The rows are grouped in 5 different ways at once. Each group adds its own fixed numbers to the row, and there is some noise. The rows also spread widely along 15 directions, which tell nothing about the answers.
Known rows, each followed by its group in each grouping:
[16,18,8,-4,9,-17,4,-10,-8,-15,-9,9,11,7,-12,0,0,2,2,24,-15,3,-4,-7,-17,-12,9,-13,6,4,-13,-7,10,-15] => K106 K787 K492 S Ziku
[28,-7,14,-9,-10,-2,13,4,2,-12,4,-11,2,-12,4,-11,26,7,7,-1,-12,4,13,-10,-14,-10,18,2,-2,-3,-13,-17,7,10] => K397 K834 K138 S deleg
[-8,5,-6,8,7,-10,-6,-3,3,-6,-10,9,-1,-6,-1,-7,2,-13,-6,7,5,-15,-17,-21,18,-13,-10,-9,-3,12,6,4,-6,10] => K38 K981 K365 U Ziku
[3,-8,3,-8,-5,8,0,6,3,10,14,-2,4,-28,4,-2,0,-13,-4,3,13,-5,3,-11,2,1,-14,10,-11,3,21,-16,-3,6] => K397 K787 K68 C Siz
[4,-7,-5,14,-15,11,9,10,-7,-24,6,-13,0,5,11,-17,8,6,-9,9,6,4,6,6,-5,4,-5,11,6,4,1,-4,9,-1] => K38 K714 K365 U bomid
[-14,7,10,7,-13,0,-10,-4,-12,-14,1,9,-1,-9,-10,-2,-2,2,-14,6,11,5,8,6,14,7,-1,7,15,14,12,-11,1,13] => K106 K667 K728 C bomid
[1,12,1,-6,-2,-5,4,-4,3,-18,-8,0,3,13,-21,4,-7,8,-6,12,1,1,1,15,-12,0,22,-1,9,6,-8,-4,4,-11] => K38 K667 K68 S deleg
[5,-3,2,3,-2,-8,3,-7,-15,-4,-11,10,-5,11,-7,-10,-3,1,1,-3,16,5,-14,-1,-9,15,3,8,0,10,2,0,-9,-15] => K397 K834 K138 S Siz
[-8,35,16,12,8,-6,-31,4,3,-19,-6,-8,11,18,-21,6,-8,5,4,9,3,5,5,12,2,-35,3,-24,5,6,-3,-11,5,-8] => K38 K714 K728 S Siz
[3,12,4,2,19,-10,-15,2,-2,-12,1,-4,2,-13,-10,8,-11,12,-1,4,-2,8,9,9,-2,-6,-5,-12,-8,-3,6,-5,7,-7] => K397 K981 K492 C bomid
[-5,16,15,2,3,4,-18,-10,-4,-8,-16,-5,12,-12,-12,9,3,-1,-9,16,-4,1,-7,-4,20,-14,-2,-19,10,2,6,-16,0,18] => K106 K787 K492 S Ziku
[0,13,5,11,6,-6,-9,25,3,-5,9,-12,10,17,0,-13,-9,9,4,14,17,17,5,16,-21,-22,-17,-6,-14,5,16,-11,8,-23] => K397 K981 K68 U Siz
[17,10,4,-21,8,1,3,1,9,6,5,6,10,-6,-6,3,8,-5,12,-4,1,-4,7,2,-7,-9,11,-8,0,-2,-12,-12,-4,-11] => K397 K834 K365 S deleg
[21,-4,11,-5,-14,17,5,-16,7,1,0,-8,-4,-5,0,-19,21,-21,-1,-12,28,-13,-15,-17,2,0,-1,5,-6,3,3,-18,-26,-18] => K38 K714 K365 U deleg
[-4,7,8,-11,14,11,-22,-4,-11,-4,-11,2,-7,-2,-14,10,6,1,1,-12,6,10,-4,2,24,-7,9,-16,10,-17,0,-8,-2,14] => K38 K834 K728 S deleg
[3,9,-12,-11,11,17,-10,4,14,0,-6,-7,11,9,-6,8,-11,-1,8,-10,15,-4,-2,21,3,-8,4,-9,-2,-3,2,-2,-10,-18] => K397 K714 K728 U bomid
[3,-8,5,-12,14,-24,-4,-1,-24,6,-24,27,2,4,0,-1,-20,11,3,20,-3,19,-24,1,-8,25,11,0,-5,12,16,11,11,5] => K38 K834 K365 S Ziku
[-19,-5,18,-10,-14,11,7,-1,0,20,-12,5,7,-3,-8,6,-7,6,-8,8,27,9,-9,17,9,23,-3,13,11,22,18,-13,-9,13] => K106 K787 K365 S deleg
[6,-2,-3,-15,15,3,-7,12,23,3,6,-5,9,-37,-7,12,-11,9,-1,-11,0,-7,14,14,2,6,9,0,-16,-2,5,-6,-5,5] => K38 K667 K365 S Siz
[1,19,20,-2,-5,-18,7,6,4,-8,21,13,1,-21,-13,-9,12,-3,-8,5,6,-2,18,-11,2,-12,0,1,2,12,-4,-20,4,1] => K106 K834 K365 U deleg
[-1,-26,5,-12,-1,-5,37,12,-5,9,-4,10,-7,-4,11,-15,22,8,-1,7,10,17,-9,-15,-3,12,-5,17,5,9,6,-8,6,16] => K397 K981 K728 S Siz
[-1,13,10,-22,11,8,18,22,14,2,22,-19,-1,1,-12,7,11,3,-1,7,15,13,16,0,-8,-27,-7,-1,-5,-18,0,-25,11,-6] => K397 K981 K68 U Ziku
[-7,-8,1,-8,-17,4,6,2,-3,1,-6,-2,4,4,3,6,-5,1,-2,14,12,0,-4,3,-3,8,2,17,4,15,11,-1,1,13] => K397 K667 K365 U Siz
[1,6,23,-11,-18,-12,15,-28,-1,3,-12,-1,-4,7,-19,18,-11,-12,0,10,20,-14,-15,-25,-11,3,3,20,-2,24,-5,-8,-14,-7] => K106 K714 K68 U Siz
[-4,2,0,-23,19,2,19,14,21,-4,-9,12,8,-15,-9,-20,23,2,-23,10,6,9,-18,-2,21,-5,10,-19,4,-4,18,-21,-1,5] => K397 K667 K365 U bomid
[-1,5,5,-4,3,-1,-7,2,-8,-11,-9,-5,-3,14,-12,-1,-1,4,-4,5,7,11,-5,2,-2,-9,8,-4,2,-6,5,-5,5,1] => K106 K667 K68 S deleg
[-12,12,18,12,-5,-14,-3,10,-7,-5,-5,2,-11,24,-10,5,2,18,7,-11,12,8,12,8,-3,-9,11,8,3,20,-6,2,-1,4] => K38 K787 K68 C Siz
[-6,11,6,-12,9,5,4,3,7,-2,-2,-9,0,16,-17,2,-13,2,-10,16,23,10,-16,8,-11,-4,-4,-4,-6,-2,17,-12,-2,-25] => K38 K667 K365 U bomid
[0,8,10,13,-10,-16,11,2,-10,-23,3,4,-7,0,-4,-6,15,12,-3,3,-6,5,18,-5,-2,-2,2,8,13,16,-14,-6,7,7] => K397 K667 K138 C Siz
[7,-2,7,1,-2,-4,12,3,1,-14,-7,-4,1,-3,-1,-9,13,11,-3,5,-4,3,3,-1,-2,1,9,1,7,6,-7,-6,7,7] => K397 K714 K365 S deleg
[-5,1,0,-11,-2,-11,14,-4,-3,1,-16,21,15,-12,1,12,3,4,7,13,-19,-4,4,-3,15,9,6,-4,22,24,-15,1,10,27] => K397 K714 K138 S deleg
[7,-6,-8,-6,12,5,-9,-8,-3,15,-5,10,4,-20,6,4,-7,-14,10,-6,8,-11,-12,-12,9,8,-16,-3,-7,3,9,2,-16,-1] => K397 K787 K365 S Siz
[0,-5,9,-2,11,7,24,0,5,11,-4,4,-5,-7,-1,-10,22,2,-1,-10,13,8,-9,-6,11,8,-17,-6,7,3,-4,-16,-15,-7] => K38 K787 K68 S deleg
[-14,13,6,5,7,-7,-7,5,13,-8,-5,-8,3,-5,-14,7,-6,7,-5,4,6,0,2,3,11,-14,-8,-13,0,10,6,-8,-1,6] => K397 K667 K138 U deleg
[-6,1,6,19,-18,-19,2,-4,-1,7,-6,8,2,8,2,8,-13,8,16,-6,10,-13,10,4,-7,7,-4,17,0,43,-6,11,-11,3] => K397 K787 K68 U deleg
[24,3,7,-3,10,1,6,-3,1,-14,-24,-7,11,4,10,-3,22,14,11,5,-25,10,-2,3,1,-11,7,-24,8,-1,-19,-7,1,1] => K38 K667 K68 U deleg
[-1,6,8,-4,15,4,14,-8,-13,-9,-8,-9,-6,2,-5,15,1,8,-4,17,-4,14,-9,-8,1,5,-23,-7,10,-10,-9,-8,6,-6] => K38 K787 K365 U Siz
[2,8,7,16,23,2,-7,3,14,4,0,-14,-4,-6,-1,-5,1,-2,4,-11,17,-4,-12,-11,7,-14,-31,-16,-18,2,8,-7,-19,-18] => K38 K787 K365 U Ziku
[-21,5,7,8,6,-2,4,6,23,9,-14,-9,16,-9,-2,6,-7,3,-5,20,7,-4,-13,-2,14,-9,-33,-14,1,27,14,-9,-6,12] => K397 K667 K365 U deleg

New rows, each followed by its group in each grouping:
[12,17,14,-3,15,0,9,-5,1,-14,0,1,-1,-18,-5,4,26,11,1,-5,-16,6,14,-4,15,-7,-2,-18,15,-7,-24,-16,1,1] => K38 K787 K365 U deleg
[1,0,12,-22,-14,-2,20,4,5,-7,1,11,13,-13,-13,-14,8,6,-23,31,6,13,-2,14,-9,16,22,8,12,9,16,-25,13,4] => K397 K667 K365 S deleg
[20,-4,-5,-3,9,-21,-4,4,-16,-19,-10,14,1,3,1,-11,-6,8,5,7,-17,7,-1,-1,-15,4,24,-3,-6,-1,-3,10,17,-3] => K38 K714 K68 S deleg
[0,0,12,0,6,-20,-14,10,-6,-1,-6,17,-1,-8,-5,1,-2,14,7,-5,-7,7,8,1,4,-5,19,-3,-4,12,7,3,10,21] => K38 K787 K728 S deleg
[-11,-7,-6,-1,16,6,7,1,-9,14,-7,0,-9,0,7,15,1,5,16,-12,9,5,1,-3,15,8,-29,0,9,2,-11,7,-8,9] => K397 K981 K365 S deleg
[6,10,-1,-10,-8,-2,12,0,-9,-14,-11,3,7,30,-5,-2,-3,4,-1,20,3,6,-6,10,-16,0,17,7,11,7,-9,3,10,-14] => K106 K714 K365 U Ziku
[-9,-6,-13,5,-9,-1,15,2,2,-21,3,-7,-13,7,-8,-6,9,-4,-15,5,12,-11,-1,-12,2,-12,0,10,5,1,-3,2,5,6] => K397 K981 K492 U deleg
[9,-3,0,-18,6,3,21,5,17,-4,6,-11,-5,-12,-8,7,17,0,2,-9,-1,-10,9,-12,-1,-12,9,2,0,-7,-19,-10,0,8] => K397 K834 K365 S deleg
[4,1,-1,9,-9,16,9,-12,-7,-3,-6,2,3,3,5,-16,13,-15,-7,10,14,-5,-16,-4,6,10,-16,1,12,9,3,-10,-12,-14] => K38 K787 K365 C Ziku
[5,-2,3,16,15,6,-2,-3,2,-2,-17,-10,-5,2,2,-4,11,12,8,-21,4,1,-4,3,10,1,-14,-11,2,2,-12,2,-19,-5] => K106 K787 K365 S deleg
[-1,2,-16,17,1,-16,-6,7,2,-20,-1,7,2,-11,-6,-1,-13,7,-3,-8,-8,-17,12,4,-2,1,9,6,-3,16,-7,15,2,5] => K106 K787 K138 S Siz
[9,11,16,-9,-9,10,-3,0,0,-5,11,1,6,-14,-6,-5,16,-7,-5,2,10,3,9,-3,5,-13,3,0,4,-2,6,-25,-2,2] => K106 K787 K728 U Siz
[4,-6,-9,-2,4,-13,11,16,-11,-17,19,3,-27,14,-3,-3,5,7,7,-22,7,2,23,-10,-14,-11,13,22,-6,-7,-13,13,11,-1] => K106 K981 K728 C bomid
[-2,10,12,-10,0,12,-8,11,-4,2,8,-13,1,12,0,4,14,-7,5,11,13,11,3,-10,4,-33,-10,-8,1,-12,4,-17,8,7] => K38 K981 K492 U Ziku
[1,4,9,-13,-9,16,7,0,-8,-19,1,-19,1,2,-15,9,6,8,-17,21,1,12,6,6,-5,-6,15,5,13,-17,0,-18,17,12] => K106 K787 K492 S Ziku
[-1,9,-6,-3,7,7,3,7,-2,-14,2,-12,-2,13,-9,1,5,-1,-2,3,4,4,6,3,-2,-19,-3,-6,7,-13,-12,-6,8,-5] => K106 K981 K68 S deleg
[-4,15,15,4,-5,3,-30,-8,-6,-5,-10,-5,6,0,-8,11,-10,-2,0,9,4,-2,-4,3,11,-12,2,-11,0,8,12,-5,-2,11] => K38 K787 K365 U deleg
[11,-12,-16,-4,-1,12,-3,-9,-5,-5,-13,-6,2,0,2,0,-15,-10,-4,2,8,-11,-18,0,-5,11,1,7,-9,1,12,6,-7,-9] => K106 K787 K68 C bomid
[4,-4,-1,-7,3,-11,10,-3,9,-11,-16,1,5,-6,-6,2,-3,1,-6,16,-8,-9,-14,-12,-6,-2,11,-1,-2,12,0,1,2,9] => K38 K667 K365 S Siz
[-1,-3,-5,-13,7,5,2,23,7,-5,2,-2,4,-5,1,-8,5,3,-9,7,5,6,-4,4,6,-8,9,-4,-6,-8,13,-6,11,10] => K38 K834 K365 U Ziku
[3,4,9,-7,-1,5,20,1,15,-6,-1,-13,7,-10,-5,-1,15,1,-6,11,6,0,-3,-7,0,-11,-10,-4,3,5,-3,-20,-2,0] => K397 K981 K138 U Siz
[-2,0,-7,-12,27,-6,11,-1,10,8,-21,6,-5,15,-8,4,2,-2,8,-6,7,-3,-23,-11,5,-10,-2,-16,-4,1,-8,6,-10,-10] => K38 K981 K68 S deleg
[10,10,3,-5,13,-7,-17,-6,0,-3,-8,-7,7,7,-8,3,-19,-13,6,13,5,-7,-19,-16,-12,-18,-5,-11,-17,1,11,0,-1,-13] => K106 K714 K365 S bomid
[4,5,8,11,2,-12,-4,-14,-5,-2,-21,10,10,-6,2,-13,4,-2,0,14,1,-4,-19,-10,6,4,-8,-10,3,23,4,-4,-10,2] => K397 K981 K365 S Ziku
[9,-3,4,-13,5,12,-13,5,3,16,-8,2,11,-7,10,2,0,0,13,-6,13,6,-5,12,5,5,-5,-5,-7,5,11,-6,-15,-5] => K38 K667 K365 U Siz
[3,9,3,5,14,-3,-30,-4,-13,-9,-21,1,-4,24,-4,2,1,3,11,-7,2,9,-11,1,10,-18,4,-22,-1,-6,0,7,-6,-6] => K38 K667 K492 U deleg
[1,6,17,-20,-7,3,19,-1,11,4,-12,5,11,4,-10,-2,11,2,-6,14,9,3,-10,4,0,4,20,2,11,14,-2,-18,-3,3] => K38 K714 K365 S Ziku
[9,4,7,4,14,-13,2,3,-9,-8,-13,13,-5,18,1,-16,14,11,9,-4,2,17,-7,2,-3,-6,2,-12,1,4,-5,0,0,-14] => K38 K981 K728 U deleg
[15,-3,-5,-4,-1,-3,14,-3,0,-22,-2,-12,1,5,-7,-9,-7,-5,-11,27,-1,-4,-16,-13,-24,-2,5,6,-7,-5,3,-2,14,-13] => K38 K714 K365 S Ziku
[-1,2,5,-3,14,-17,-6,9,-7,5,-20,19,5,11,5,-7,-2,5,10,3,2,11,-16,-6,6,-4,2,-11,-6,14,8,5,0,0] => K38 K714 K68 U Siz
[-4,8,7,11,9,-4,-18,-7,1,0,-13,2,10,-17,-4,11,-18,5,4,-2,4,-2,-1,8,15,6,-19,-9,-1,17,4,0,-9,0] => K106 K714 K728 U deleg
[-2,1,0,-14,2,8,9,1,-1,3,-12,8,18,-10,4,-1,4,-10,-8,31,-5,6,-20,-6,10,-1,-11,-14,10,6,13,-15,9,9] => K38 K787 K138 U Siz
[2,1,1,4,13,-13,-2,25,-2,4,0,25,5,-2,10,-22,18,12,9,-17,5,16,13,10,14,-5,1,-10,1,10,-1,1,0,-1] => K106 K714 K492 U deleg
[-3,4,12,0,5,-13,6,4,6,-4,-12,-2,5,3,-1,6,-5,14,3,14,-5,5,-3,0,-3,-5,-2,-5,-2,20,1,-2,3,6] => K38 K667 K365 U bomid
[13,4,-1,-9,19,-10,-14,8,-1,-26,-3,-4,1,-18,-8,-2,-1,7,-9,13,-20,5,0,-9,-4,-15,17,-13,-11,-18,7,-3,19,12] => K38 K667 K365 S Siz
[4,-8,2,-3,-10,9,7,1,-1,-15,-3,-10,0,-7,-3,-7,15,5,-12,8,4,4,3,1,2,1,11,6,8,-3,3,-12,3,13] => K397 K667 K492 S Ziku
[4,10,15,14,-20,-6,-4,-9,-22,-2,1,4,2,15,5,-7,5,-5,12,11,12,5,5,-3,-8,-1,-14,8,10,22,-3,-9,-3,-6] => K397 K981 K138 C Ziku
[-6,10,-2,11,9,-10,-10,7,8,-3,-17,7,23,-3,-2,-7,-20,10,-5,22,2,4,-13,23,0,7,-11,-17,-2,23,16,-1,2,-10] => K397 K834 K365 U deleg
[-5,8,16,-8,3,-8,-7,6,-4,-1,-3,10,0,-10,-14,2,0,12,-7,-2,12,13,5,10,10,3,10,-3,2,4,6,-11,1,6] => K106 K834 K492 U deleg
[5,-4,3,-4,-5,-3,-1,-9,-8,-10,-14,6,-6,12,-14,-21,-2,-11,-19,13,21,0,-33,-11,-7,6,21,5,-8,1,25,-6,-5,-10] => K38 K787 K68 S Ziku
[-2,12,-3,-15,9,-7,16,18,14,-16,9,5,8,-15,-14,-1,5,13,-15,10,-2,6,15,15,-2,-6,15,-3,5,-1,-2,-13,16,0] => K397 K981 K138 U Siz
[18,-7,-1,15,-9,-11,-12,3,-6,-13,8,-3,-3,-13,9,-5,-3,-1,8,-7,-6,-12,14,-10,-13,-5,5,12,-16,11,1,5,2,4] => K38 K787 K68 C Siz
[21,-3,-1,-12,9,-10,11,9,-9,-2,4,15,5,-9,10,-9,5,4,6,10,-14,11,4,-2,-12,6,6,-2,-5,0,2,-5,13,-7] => K38 K787 K68 C bomid
[0,8,2,-5,9,-2,-1,10,16,-12,2,-1,-2,-9,-11,-14,17,-10,-12,-4,7,-11,-5,-18,14,-25,14,-10,-5,-4,4,-10,-2,9] => K38 K714 K365 S Ziku
[5,15,17,-2,-8,-10,0,0,-7,-13,8,-1,0,-2,-12,14,-3,15,2,3,-3,4,25,11,-9,-1,13,9,7,8,-12,-5,9,3] => K106 K787 K365 U deleg
[7,-7,-4,-23,-11,25,4,-4,17,-3,-12,-12,10,-8,-7,4,-5,-6,-12,-1,18,-13,-10,15,3,11,22,11,-1,3,10,-9,-11,0] => K106 K714 K365 C bomid
[-7,2,8,8,-2,1,-10,-1,-6,-1,7,-6,-10,4,-14,1,-5,1,-1,-9,25,2,3,1,-2,-3,-6,7,-4,2,10,-5,-7,-7] => K397 K787 K492 S deleg
[9,-15,-12,-12,18,21,17,31,2,-7,6,-18,-12,10,7,-12,19,15,-4,-14,9,21,3,9,-2,-5,5,0,-8,-33,4,-4,7,-6] => K38 K787 K68 U Ziku
[-10,-12,-14,-15,4,9,11,19,38,14,3,1,19,-31,-7,-5,-7,-6,-15,3,17,-13,-2,10,8,1,-2,0,-10,11,21,-11,-6,6] => K106 K667 K492 S deleg
